The rows are grouped in 3 different ways at once. Each group adds its own fixed numbers to the row, and there is some noise. The rows also spread widely along 10 directions, which tell nothing about the answers.
Some rows, each with its group in each grouping after it:
-.13	-.10	-.15	.07	-.17	-.21	-.06	.38	.10	-.27	.12	-.48	.30	.10	.27	.57	-.16	.21	.14	.15	.32	.19	.08	.05	-.12	-.05 : R vil q950
.11	-.42	.29	-.29	-.04	.07	.25	-.17	.01	-.06	-.05	-.16	-.07	.09	.15	.24	-.42	-.15	.17	.28	-.06	.17	-.25	.47	-.18	-.05 : R degaf q614
-.21	.29	-.14	.20	.05	-.16	-.16	.09	-.08	-.15	-.14	-.09	.39	.04	.01	.11	-.08	.03	.15	.00	.03	.09	-.09	.05	-.21	-.13 : Z vuvu q265
-.18	.11	.20	.20	.30	-.02	-.24	-.11	.12	-.26	-.15	.08	-.57	-.12	.05	-.05	.12	-.12	-.08	-.25	-.09	.15	-.20	-.14	.22	-.50 : B degaf q173
.16	-.46	.20	-.30	.01	-.17	.26	-.07	.29	-.13	.23	.03	.02	-.06	-.05	.07	-.25	-.23	-.33	.08	-.40	-.38	-.03	-.52	.01	.29 : W vil q905
.22	.03	-.21	-.05	-.14	-.15	-.02	.09	-.21	.16	.17	-.01	.07	-.11	.26	-.17	-.19	-.09	-.04	-.18	-.35	.02	.17	-.42	.11	.37 : W vuvu q614
-.17	.01	-.18	.14	.10	-.34	-.04	.08	-.04	-.08	-.06	-.07	.26	-.11	.03	.33	.12	-.35	.01	.03	.12	-.09	-.22	.18	.14	.08 : B vil q173
-.04	.12	-.04	-.04	.29	.10	-.13	.40	-.24	.08	-.05	-.22	-.07	-.22	.06	.16	-.33	-.03	-.24	-.03	.11	.08	.01	-.23	.18	-.13 : V degaf q950
-.12	-.03	.42	.14	.42	.37	-.06	-.02	.00	-.19	-.46	-.21	-.27	-.01	.02	-.16	-.37	.10	-.28	.16	.14	-.05	-.26	-.21	-.06	-.22 : V degaf q265
-.03	-.34	.39	-.14	.01	.13	.13	.00	.19	-.23	.06	-.27	-.19	-.04	.10	.23	-.30	-.07	-.14	.14	-.02	.06	-.12	.06	-.03	-.18 : Z vuvu q975
-.15	.24	-.02	.31	.09	-.20	-.18	.08	-.07	-.11	-.26	-.04	.00	.02	.12	.05	-.01	-.06	.20	-.05	.04	.20	-.14	.10	-.03	-.17 : V degaf q975
-.01	.30	.11	.17	.55	-.02	-.14	-.47	-.04	-.12	-.34	.33	.04	-.35	.02	-.30	.09	-.42	-.06	-.13	-.13	.08	-.58	.26	.36	-.04 : B vuvu q905
.02	-.49	.32	-.20	.06	.02	.16	-.05	.08	-.15	.01	-.18	-.19	-.12	.08	.06	-.15	-.30	-.27	.08	-.15	-.25	-.10	-.04	.19	.24 : V degaf q173
-.07	.29	.01	.22	.21	.19	-.08	.06	-.20	.00	-.36	-.12	.18	.03	.01	-.19	-.42	.15	.07	.06	-.01	.20	-.21	-.05	-.22	-.19 : B vuvu q265
-.13	-.11	.06	.28	-.04	.05	-.04	.01	.00	-.17	-.29	-.19	-.13	.12	.22	.01	-.08	-.10	.09	-.02	-.11	-.03	-.11	.10	-.10	-.05 : Z vuvu q950
-.06	-.15	.00	-.29	.02	-.34	-.06	.00	.34	-.36	.26	.05	.50	-.16	-.12	.42	.04	.00	-.09	.02	-.02	-.30	-.11	-.21	-.04	.03 : B degaf q950
.00	-.34	.29	-.14	.06	.09	.13	-.14	.10	-.20	.00	-.14	-.21	-.11	.01	.01	-.23	-.20	-.19	.00	-.18	-.12	-.15	-.11	.16	.04 : R vuvu q173
-.15	-.03	.12	-.07	.18	.04	.01	.09	-.12	-.17	.10	-.33	.01	-.25	-.06	.04	-.18	-.16	-.20	.00	-.16	.16	-.14	-.09	.15	-.03 : B degaf q173
.24	-.71	.53	-.61	.05	.19	.28	-.01	.36	-.23	.24	-.19	-.21	-.11	.20	.52	-.41	-.13	-.37	.22	.16	-.17	-.14	.12	.04	-.16 : Z vuvu q905
-.09	-.15	.15	.25	.04	-.15	.04	-.06	.08	-.19	-.34	-.06	.04	.11	.08	.07	-.05	-.06	.07	.12	.06	-.17	-.24	.04	-.13	.00 : W degaf q975
.10	.12	-.19	.07	-.04	-.22	-.20	.06	-.13	-.04	-.02	.02	.11	-.11	.32	.08	.08	-.12	.08	-.17	.10	.03	-.03	.13	.20	.10 : Z vuvu q173
-.11	.12	.11	.42	.50	.33	-.13	.09	-.35	.01	-.72	-.20	-.19	-.14	.16	-.22	-.11	-.22	-.35	-.01	.32	-.26	-.29	-.05	.24	.02 : Z vuvu q173
.00	-.10	.02	.10	-.20	-.18	-.10	.20	.22	-.28	-.04	-.10	.10	.16	.07	.01	-.20	.38	.04	.03	-.06	-.18	.13	-.61	-.29	.01 : B degaf q975
.10	.01	.19	-.16	.37	.27	-.14	.21	-.02	-.08	-.10	-.11	-.24	-.23	.02	.02	-.38	.18	-.40	-.02	.17	-.04	-.05	-.50	.20	-.24 : R degaf q950
.07	.36	-.16	.43	.06	.15	-.17	.14	-.42	.17	-.40	-.16	-.18	.04	.37	-.46	-.30	.02	.18	-.13	-.08	.35	.02	-.09	.02	.07 : V vuvu q265
-.23	.14	.00	.00	-.02	-.11	-.08	.08	.01	-.28	.13	-.15	.23	-.04	-.22	-.10	-.20	.02	-.10	-.08	-.43	-.11	.01	-.53	-.12	.02 : Z vuvu q173
-.17	-.32	.32	.20	.25	.05	.01	-.15	.14	-.29	-.25	-.18	-.43	-.24	.08	-.03	.12	-.30	-.32	-.01	.06	-.20	-.22	-.11	.37	.04 : R degaf q975
.09	-.19	.12	.02	-.03	.10	.00	.24	.08	-.20	-.03	-.40	.00	-.01	.31	.09	-.31	.22	-.16	.15	.24	.01	.05	-.29	-.02	.10 : R vil q265
-.09	-.05	.04	.14	.22	.01	.05	-.02	-.02	-.02	-.12	-.03	-.08	-.10	-.16	-.28	-.28	-.17	-.18	.03	-.38	-.12	-.11	-.52	.02	.10 : B vil q975
.21	-.64	.45	-.39	-.18	.06	.23	-.15	.31	-.28	.21	-.25	-.19	-.09	.22	.09	-.33	-.06	-.14	.17	-.14	-.02	-.07	-.02	.08	.22 : R degaf q975

New rows, each followed by its group in each grouping:
.13	-.02	.28	-.25	.20	.01	-.09	.02	.09	-.20	.08	-.05	.04	-.10	.07	.24	-.24	.11	-.14	.03	.16	.06	-.19	-.09	.01	-.20 : W degaf q173
-.11	-.12	.29	.05	.10	.20	.08	-.05	-.08	-.21	-.12	-.46	-.12	-.05	.17	-.08	-.32	-.17	-.01	.08	-.15	.25	-.17	.22	.05	-.01 : V vuvu q173
-.06	.20	.28	.10	.26	.22	-.20	-.03	.07	-.35	-.19	-.20	-.03	-.06	.20	.00	-.23	.27	.07	.04	.14	.44	-.31	.14	-.08	-.43 : B degaf q950
-.01	-.30	.27	-.02	.06	.05	.13	-.09	.19	-.31	-.02	-.30	.23	-.14	.13	-.03	-.20	-.06	-.22	.21	-.06	-.15	-.22	-.17	.02	.34 : B vil q975
.14	-.09	-.17	.02	.13	-.20	.01	-.01	-.06	.19	-.13	.36	.02	-.13	-.03	.05	-.02	-.32	-.22	-.17	-.18	-.47	-.05	-.36	.19	.16 : W vuvu q950
-.25	-.19	.01	.35	.06	-.34	-.04	-.08	.15	-.16	-.29	.09	-.38	.02	.08	.33	.32	-.38	.10	-.08	.14	-.19	-.20	.20	.16	-.22 : R degaf q975
.00	.11	-.02	.18	.03	.00	-.20	.11	-.09	-.13	-.07	-.18	-.23	-.16	.25	-.31	-.08	.11	-.14	-.18	-.05	.06	.09	-.47	.23	.10 : R degaf q265
-.49	-.20	-.19	.47	-.14	-.11	.02	.34	-.14	-.14	-.13	-.53	-.30	-.01	.13	.19	.11	-.29	.06	-.08	-.21	.17	.11	.05	.02	-.12 : B degaf q950
-.07	-.23	-.16	.24	-.22	-.04	.00	.35	-.17	.02	-.19	-.32	-.25	.11	.29	.22	-.16	-.09	.10	.03	.05	.04	.15	.03	-.02	-.02 : R degaf q950
-.10	-.32	.35	-.16	.07	.24	.12	.09	.17	-.31	.00	-.40	-.07	-.02	.03	.24	-.38	.09	-.13	.19	-.04	.09	-.15	-.04	-.18	-.25 : B degaf q950
-.27	.10	-.14	.28	.09	-.24	-.24	.15	.13	-.34	-.11	-.23	.31	-.16	.24	.38	.26	-.03	-.06	-.08	.31	-.15	-.05	.05	.18	.04 : V vuvu q950
-.08	-.25	.28	-.02	-.01	-.09	-.13	.04	.37	-.52	.17	-.40	-.18	-.25	.33	.27	.10	.12	-.21	-.06	.28	.01	-.01	-.16	.31	.01 : R degaf q975
.21	-.12	.00	-.15	-.01	-.04	-.01	.14	-.14	.05	.11	-.08	-.10	-.06	.21	.02	-.28	-.19	-.13	-.02	-.08	.01	.01	-.12	.16	.15 : Z vil q173
.08	-.21	.40	-.03	.26	.15	.04	-.33	.02	-.05	-.12	.12	-.60	-.23	.14	-.18	-.10	-.48	-.13	-.05	-.16	.17	-.34	.27	.35	-.16 : Z degaf q975
-.22	-.01	.04	-.13	-.07	-.20	.09	.01	.08	-.08	.33	-.01	-.22	.04	-.25	.30	-.23	-.28	.24	-.13	-.53	.40	-.04	.08	-.15	-.55 : B vuvu q173
.20	.11	.02	-.15	.37	.10	-.15	.13	-.18	.01	-.14	.02	.13	-.34	.10	.08	-.22	-.01	-.40	-.03	.38	-.24	-.14	-.27	.36	.13 : R vuvu q173
.33	-.16	.42	-.24	.25	.33	-.06	.05	.03	-.11	-.12	-.08	-.37	-.14	.28	-.02	-.41	.20	-.28	.06	.26	.05	-.18	-.16	.16	-.20 : B degaf q173
.06	-.02	-.11	-.27	-.01	-.28	.12	.08	-.21	.25	.15	.21	-.05	.06	-.11	.50	-.29	-.39	.34	.02	-.11	.33	-.20	.56	-.14	-.45 : B degaf q173
.18	.09	.03	-.31	.06	-.03	.00	.09	.00	-.11	.34	-.15	.29	-.25	.15	.10	-.36	.03	-.06	-.02	-.13	.33	-.06	-.06	.06	.01 : B vuvu q905
-.07	-.19	.00	.15	.03	-.28	.07	-.25	.09	-.10	-.20	.27	.08	.02	-.12	-.10	.09	-.35	.04	-.04	-.43	-.36	-.21	-.13	-.04	.16 : W degaf q950
-.23	-.09	-.15	.16	-.06	-.44	-.07	.21	.16	-.10	.28	-.13	-.23	-.13	.14	.40	.23	-.38	-.01	-.17	-.07	.12	.12	-.05	.29	-.07 : V vil q975
-.28	-.32	.29	.17	.07	.15	.04	.14	.25	-.34	-.15	-.39	-.39	.09	.07	.27	-.18	.02	-.16	.03	-.07	-.10	.01	-.19	-.09	-.35 : V vuvu q950
.14	-.04	-.13	-.09	.19	-.15	-.09	.31	.01	.13	-.22	.25	.13	.04	.02	.52	-.24	.02	-.10	.01	.37	-.40	.00	-.15	-.05	-.18 : V vuvu q950
-.30	-.28	.29	.04	.12	.06	.15	-.14	.02	-.31	.02	-.35	-.17	-.22	-.08	-.03	-.01	-.40	-.23	.03	-.33	.06	-.24	.06	.21	.03 : B degaf q173
-.20	.05	-.20	.23	-.07	-.30	-.22	.24	.03	-.16	.02	-.13	-.06	-.07	.17	.17	.14	-.09	.02	-.21	-.08	.01	.15	-.21	.15	.00 : V degaf q950
.32	-.17	.00	-.32	-.03	-.03	.04	.09	-.18	.13	.20	-.05	.02	-.30	.16	-.04	-.35	-.18	-.18	-.01	-.09	.04	.04	-.18	.30	.36 : R degaf q975
-.04	.00	.02	-.21	.19	-.05	-.04	.03	.02	-.19	.21	-.18	.42	-.34	.00	.14	-.16	-.03	-.27	.01	-.03	-.10	-.09	-.30	.14	.20 : B vuvu q614
-.25	-.12	.15	.04	.07	.01	.07	.07	-.03	-.19	.15	-.40	-.14	-.12	-.03	.05	-.14	-.36	-.12	.02	-.32	.23	-.09	-.02	.13	-.04 : Z vil q173
.11	-.36	.24	-.24	.17	.07	.08	.20	.16	-.19	.10	-.32	-.09	-.17	.31	.47	-.21	-.07	-.29	.19	.32	.07	-.13	.08	.18	-.09 : B vil q905
-.18	-.20	.00	-.05	.19	-.13	.07	.40	-.02	.12	-.08	-.01	-.28	.01	-.18	.78	-.18	-.25	-.10	.07	.32	-.04	-.08	.09	-.08	-.67 : B degaf q975
.10	.05	-.09	.00	.15	-.14	-.03	.09	-.06	.10	-.16	.15	.17	.03	.03	.03	-.30	-.08	-.01	.08	.02	-.14	-.07	-.20	-.07	.08 : V vil q265
-.02	.13	-.06	.32	.34	.05	-.17	.05	-.22	.09	-.50	.11	-.23	-.08	.25	.17	.01	-.27	.01	-.09	.32	.01	-.28	.39	.20	-.30 : Z vuvu q950
.00	-.02	-.19	.16	-.07	-.24	-.16	.14	.06	-.05	.03	.06	-.24	-.10	.30	.11	.19	-.17	-.08	-.26	.04	-.11	.13	-.14	.24	-.02 : Z vuvu q265
-.12	.33	-.11	.31	.07	-.02	-.24	.00	-.22	-.22	-.21	-.26	.30	-.12	.32	-.21	.00	-.03	.18	-.04	-.04	.33	-.20	.23	.07	.18 : Z degaf q950
-.02	-.01	.10	.04	.07	-.12	-.08	-.04	.01	-.12	-.18	.03	-.11	.08	.10	.18	-.12	-.05	.15	.01	.10	.07	-.19	.15	-.01	-.23 : R degaf q173
.02	-.50	.00	-.06	-.07	-.26	.21	.03	.16	-.06	.05	-.07	.16	-.13	.09	.28	.01	-.37	-.17	.13	-.03	-.35	-.07	-.02	.19	.37 : B vil q975
-.27	.21	-.22	.42	.06	-.15	-.14	.08	-.14	-.13	-.19	-.15	.17	-.01	.01	-.23	-.05	-.18	.05	-.05	-.36	.03	-.07	-.27	-.01	.12 : Z vil q950
.20	-.19	.23	-.35	.26	-.04	.11	.03	.04	-.03	.02	.04	.20	-.20	-.06	.29	-.27	-.11	-.27	.15	.16	-.19	-.22	-.10	.04	.04 : W degaf q975
.24	-.08	-.19	-.03	-.23	-.18	.08	.12	-.22	.21	.16	-.07	-.02	.05	.26	-.19	-.31	-.08	.10	-.05	-.47	.15	.19	-.39	-.01	.32 : W vil q614
-.26	.06	.17	.13	.05	.04	-.05	.07	.07	-.27	.00	-.37	-.06	.00	.19	.36	-.20	-.01	.18	.04	.03	.43	-.13	.37	-.06	-.41 : V vuvu q950
-.35	-.12	.16	.25	.21	-.14	-.14	-.01	.18	-.37	-.19	-.05	-.34	-.08	-.09	.14	.27	-.27	-.25	-.12	-.03	-.32	-.15	-.25	.19	-.26 : Z degaf q173
-.18	-.58	.14	.04	-.06	-.09	.12	.17	.24	-.18	.06	-.22	-.53	-.17	.14	.38	.17	-.37	-.36	-.14	.00	-.35	.07	-.15	.33	-.08 : B vuvu q173
-.08	-.36	.16	.00	.18	-.01	.16	.01	.05	-.02	-.15	-.06	-.25	-.02	-.07	.23	-.13	-.39	-.20	.12	-.07	-.18	-.25	.01	.10	-.14 : B vil q173
.21	-.16	-.09	-.09	.33	.07	-.03	.36	-.13	.16	-.26	-.09	.21	-.18	.19	.38	-.25	-.07	-.38	.17	.55	-.33	-.14	-.09	.19	.15 : B vil q950
-.27	-.17	.16	.14	.06	.02	-.06	.16	.03	-.32	-.03	-.47	-.19	-.14	.24	.38	.10	-.21	-.16	-.05	.25	.07	-.08	.29	.21	-.17 : Z vuvu q173
-.15	.14	.00	.21	.26	-.17	-.19	-.11	-.01	-.33	-.19	-.16	.44	-.24	.13	-.10	.21	-.23	-.17	.04	.13	-.17	-.31	.02	.27	.41 : Z vil q173
-.44	.01	.17	.36	.04	-.29	-.02	-.49	.23	-.50	-.08	-.08	-.11	.00	-.10	-.18	.24	-.43	.25	-.02	-.56	.19	-.38	.14	.08	-.03 : R vil q173
.18	-.12	.15	.14	.08	.17	-.18	.08	.06	-.15	-.23	-.05	-.47	-.11	.29	-.32	-.18	.19	-.29	-.14	.00	-.22	.07	-.67	.22	.06 : R degaf q950
-.03	.07	-.14	-.05	-.20	-.37	-.17	.14	.11	-.25	.27	-.10	.22	-.06	.23	.29	.03	.02	.23	-.14	-.10	.22	.10	.06	.04	-.01 : V degaf q950
.04	.06	.12	.00	.19	.22	-.01	-.09	-.11	-.04	-.13	-.10	-.05	-.16	.03	-.22	-.39	-.04	-.11	.01	-.19	.09	-.18	-.16	.10	-.02 : R vuvu q950
-.37	-.19	.30	.19	.25	.06	.19	.03	-.01	-.17	-.07	-.33	-.39	.01	-.18	.14	-.16	-.38	-.16	.07	-.30	.12	-.24	-.06	.04	-.30 : W vil q173
.31	.05	-.19	-.06	-.18	-.30	-.11	.01	.02	-.01	.07	.18	.35	-.01	.22	-.25	-.18	.07	.08	-.04	-.20	-.15	.07	-.43	.00	.47 : Z vil q975
.18	-.26	.09	-.18	.12	-.02	.07	.02	.07	-.10	-.13	-.08	.14	-.15	.25	.28	-.22	-.10	-.19	.13	.36	-.25	-.19	.07	.15	.16 : R vuvu q905
-.11	-.40	.32	.00	-.23	-.13	.07	-.12	.46	-.40	.20	-.09	-.36	.10	.11	.18	-.05	-.06	.05	-.06	-.33	-.01	.03	-.10	-.09	-.27 : Z vuvu q975
.22	-.02	.06	-.17	.31	.13	.04	-.01	-.25	.11	-.22	.05	.06	-.24	.04	-.22	-.38	-.20	-.28	.05	-.03	-.17	-.21	-.21	.22	.30 : R degaf q905
-.06	-.18	.26	.44	.20	.27	-.13	.04	.00	-.17	-.58	-.23	-.59	.01	.38	-.14	.02	-.06	-.26	-.06	.26	-.23	-.10	-.13	.21	-.09 : Z vuvu q173
-.13	-.12	.12	.26	-.33	-.11	-.08	.07	.31	-.40	.13	-.35	-.37	.24	.42	.05	-.15	.16	.40	-.03	-.31	.55	.14	.02	-.21	-.26 : V vil q950
.00	.33	-.29	.25	.02	-.08	-.18	.15	-.38	.09	-.05	-.19	.12	-.19	.33	-.29	-.15	-.19	.11	-.19	-.19	.35	.04	-.05	.22	.30 : V vuvu q905
-.19	.20	-.02	.27	.05	-.24	-.12	-.21	-.09	-.19	-.12	-.06	.09	-.17	.10	-.14	.10	-.31	.22	-.06	-.14	.27	-.29	.27	.19	.12 : R degaf q975
.02	-.30	-.01	.22	-.27	.03	.22	.22	-.16	-.04	-.18	-.56	.15	.14	.46	.09	-.32	-.05	.29	.32	.08	.36	-.10	.47	-.20	.26 : B vil q975
.04	.27	.10	.17	.37	.26	-.07	-.06	-.34	.03	-.38	-.17	.18	-.27	.13	-.28	-.36	-.10	-.09	.09	.14	.20	-.36	.09	.19	.18 : R vuvu q975
-.19	-.29	.29	.16	.17	.05	.11	.06	.14	-.17	-.02	-.31	-.47	-.12	.07	.10	-.13	-.29	-.21	.06	-.13	.09	-.07	-.13	.16	-.09 : V vil q975
-.18	.24	-.30	.20	.02	-.38	-.02	-.05	-.16	-.07	.09	-.01	.36	-.20	-.07	-.15	.12	-.38	.02	-.19	-.50	.01	-.08	-.22	.13	.30 : W vuvu q905
-.11	-.15	.13	.04	.07	.05	.00	-.05	.11	-.24	-.09	-.13	-.02	-.08	.04	.05	-.10	-.13	-.13	-.04	-.17	-.09	-.13	-.08	.02	-.04 : Z vuvu q950
-.13	-.23	-.09	.01	-.26	-.13	.03	.34	-.14	-.04	.26	-.44	-.44	-.07	.15	.16	-.11	-.24	-.04	-.14	-.24	.22	.23	-.15	.19	-.02 : R degaf q173
-.24	.01	.32	.20	.15	.03	-.09	-.16	.15	-.41	-.11	-.30	-.15	-.12	.13	.07	-.02	-.03	.07	.05	.08	.28	-.30	.19	.08	-.22 : R degaf q975
-.40	.38	-.48	.64	-.07	-.38	-.28	.31	-.16	-.12	-.10	-.28	.22	-.02	.13	-.15	.17	-.09	.15	-.20	-.27	.09	.17	-.43	.08	.25 : V vil q950
-.09	-.12	.21	.02	.24	.20	.07	.38	-.04	-.06	-.04	-.51	-.31	-.01	.24	.50	-.31	.01	-.17	.15	.42	.34	-.07	.10	.00	-.46 : W vil q265
-.16	-.50	.11	-.22	-.28	-.07	.24	.32	.04	-.18	.23	-.47	-.14	.11	-.02	.51	-.35	-.11	-.02	.16	-.08	.00	.13	-.01	-.16	-.11 : R degaf q173
-.10	-.02	-.03	.21	.19	.01	-.05	.21	-.09	-.05	-.20	-.20	.08	-.07	-.01	-.09	-.21	-.09	-.29	.08	.00	-.27	-.04	-.48	.03	.23 : Z vil q975
.40	-.09	.24	-.19	.22	.13	-.08	.19	.15	-.01	-.12	.12	-.22	.08	.26	-.02	-.55	.33	-.19	.09	.15	-.11	.02	-.55	-.09	-.12 : V vil q905
.16	-.14	.33	-.08	.26	.09	-.22	.15	.35	-.35	-.01	-.15	-.25	-.12	.33	.25	-.13	.31	-.35	.00	.49	-.06	-.08	-.38	.19	-.27 : B vil q173
.23	.00	-.23	-.11	-.06	-.22	-.06	-.15	-.23	.11	.10	.08	.30	-.32	.39	-.16	.04	-.37	-.06	-.15	-.15	-.05	-.03	.17	.39	.62 : Z vuvu q614
-.17	-.32	.35	-.19	.34	.33	.15	.15	.02	-.06	.07	-.29	-.57	-.27	-.15	.18	-.36	-.28	-.45	-.01	-.21	.12	-.11	-.24	.20	-.42 : B degaf q950
-.32	-.33	.59	.04	.12	.35	.20	-.06	.13	-.33	-.01	-.57	-.57	-.02	.02	-.13	-.40	-.12	-.15	.14	-.40	.35	-.11	-.05	-.07	-.31 : V degaf q265
.13	-.06	.00	.07	.00	.08	-.03	.06	-.08	-.01	-.22	-.06	.08	.00	.20	-.16	-.27	.03	-.09	.02	.00	-.15	.00	-.16	-.07	.16 : Z vuvu q265
-.14	.16	-.14	.19	.10	-.24	-.21	.25	.09	-.28	.03	-.22	.36	-.14	.06	.07	.06	.07	-.23	-.03	.12	-.21	.05	-.53	.13	.24 : Z vil q975
-.07	-.03	-.06	.01	.07	-.22	-.10	.19	-.02	-.11	.00	-.12	.09	-.13	.13	.44	.04	-.18	-.02	.01	.31	-.01	-.07	.21	.10	-.08 : Z degaf q975
.02	.24	-.22	.21	.08	-.10	-.18	.09	-.21	.03	-.21	.01	.10	-.13	.18	-.11	-.09	-.05	.12	-.06	-.05	.17	-.10	.00	.09	.03 : B degaf q950
-.09	.04	.17	-.11	.24	.00	-.10	-.11	.17	-.20	.22	.05	-.32	-.31	-.08	.07	-.14	-.18	-.20	-.25	-.25	.13	-.09	-.31	.30	-.34 : R vuvu q950
.21	-.37	.41	-.58	-.03	-.01	.19	-.19	.31	-.24	.29	-.04	.17	-.06	.03	.25	-.42	-.02	-.10	.15	-.15	-.11	-.14	.03	-.04	.05 : V vuvu q173
-.23	-.16	.39	.01	.20	.09	-.06	.00	.23	-.28	.06	-.14	-.70	-.10	-.09	-.04	-.10	-.14	-.31	-.18	-.33	-.01	.00	-.48	.19	-.40 : V degaf q173
.03	.05	-.15	.13	-.03	.02	-.09	.36	-.05	-.05	-.12	-.26	.18	.13	.18	.10	-.36	.29	.06	.10	.06	.12	.07	-.30	-.24	-.06 : B vil q950
.32	.09	-.25	.02	-.10	-.15	-.08	.06	-.29	.15	-.01	-.04	.27	-.24	.46	-.05	-.14	-.13	.12	-.10	.17	.14	-.03	.20	.29	.48 : R vuvu q975
.04	.21	-.03	.22	.13	-.04	-.16	-.02	-.19	-.05	-.41	-.04	.24	.08	.28	-.02	-.15	.14	.26	.11	.25	.17	-.27	.27	-.17	-.03 : B degaf q614
-.08	-.28	.03	-.14	-.18	-.32	.00	.11	.28	-.23	.27	.04	-.21	.02	-.05	.31	-.01	-.07	-.01	-.12	-.25	-.12	.11	-.31	-.04	-.20 : B degaf q173
.02	-.11	-.05	-.20	.13	-.07	.22	.14	-.20	.21	.13	-.04	-.09	-.02	-.14	.28	-.50	-.41	.06	.12	-.25	.24	-.11	.11	-.03	-.18 : R vil q905
-.35	-.27	.15	.22	-.07	.04	.06	.15	.06	-.32	-.07	-.52	-.22	.02	.08	.08	-.09	-.14	-.07	.07	-.26	.05	.03	-.09	-.03	-.04 : V degaf q950
-.20	.13	-.11	-.08	-.08	-.24	-.02	.03	-.20	-.13	.34	-.25	.03	-.16	-.08	.02	-.13	-.29	.16	-.14	-.44	.46	-.02	.06	.15	-.02 : R degaf q173
.00	.17	-.17	.48	.03	.09	-.20	.21	-.31	.01	-.44	-.34	-.08	.02	.46	-.22	-.20	.04	.16	.02	.17	.29	-.04	.00	.08	.14 : R vil q950
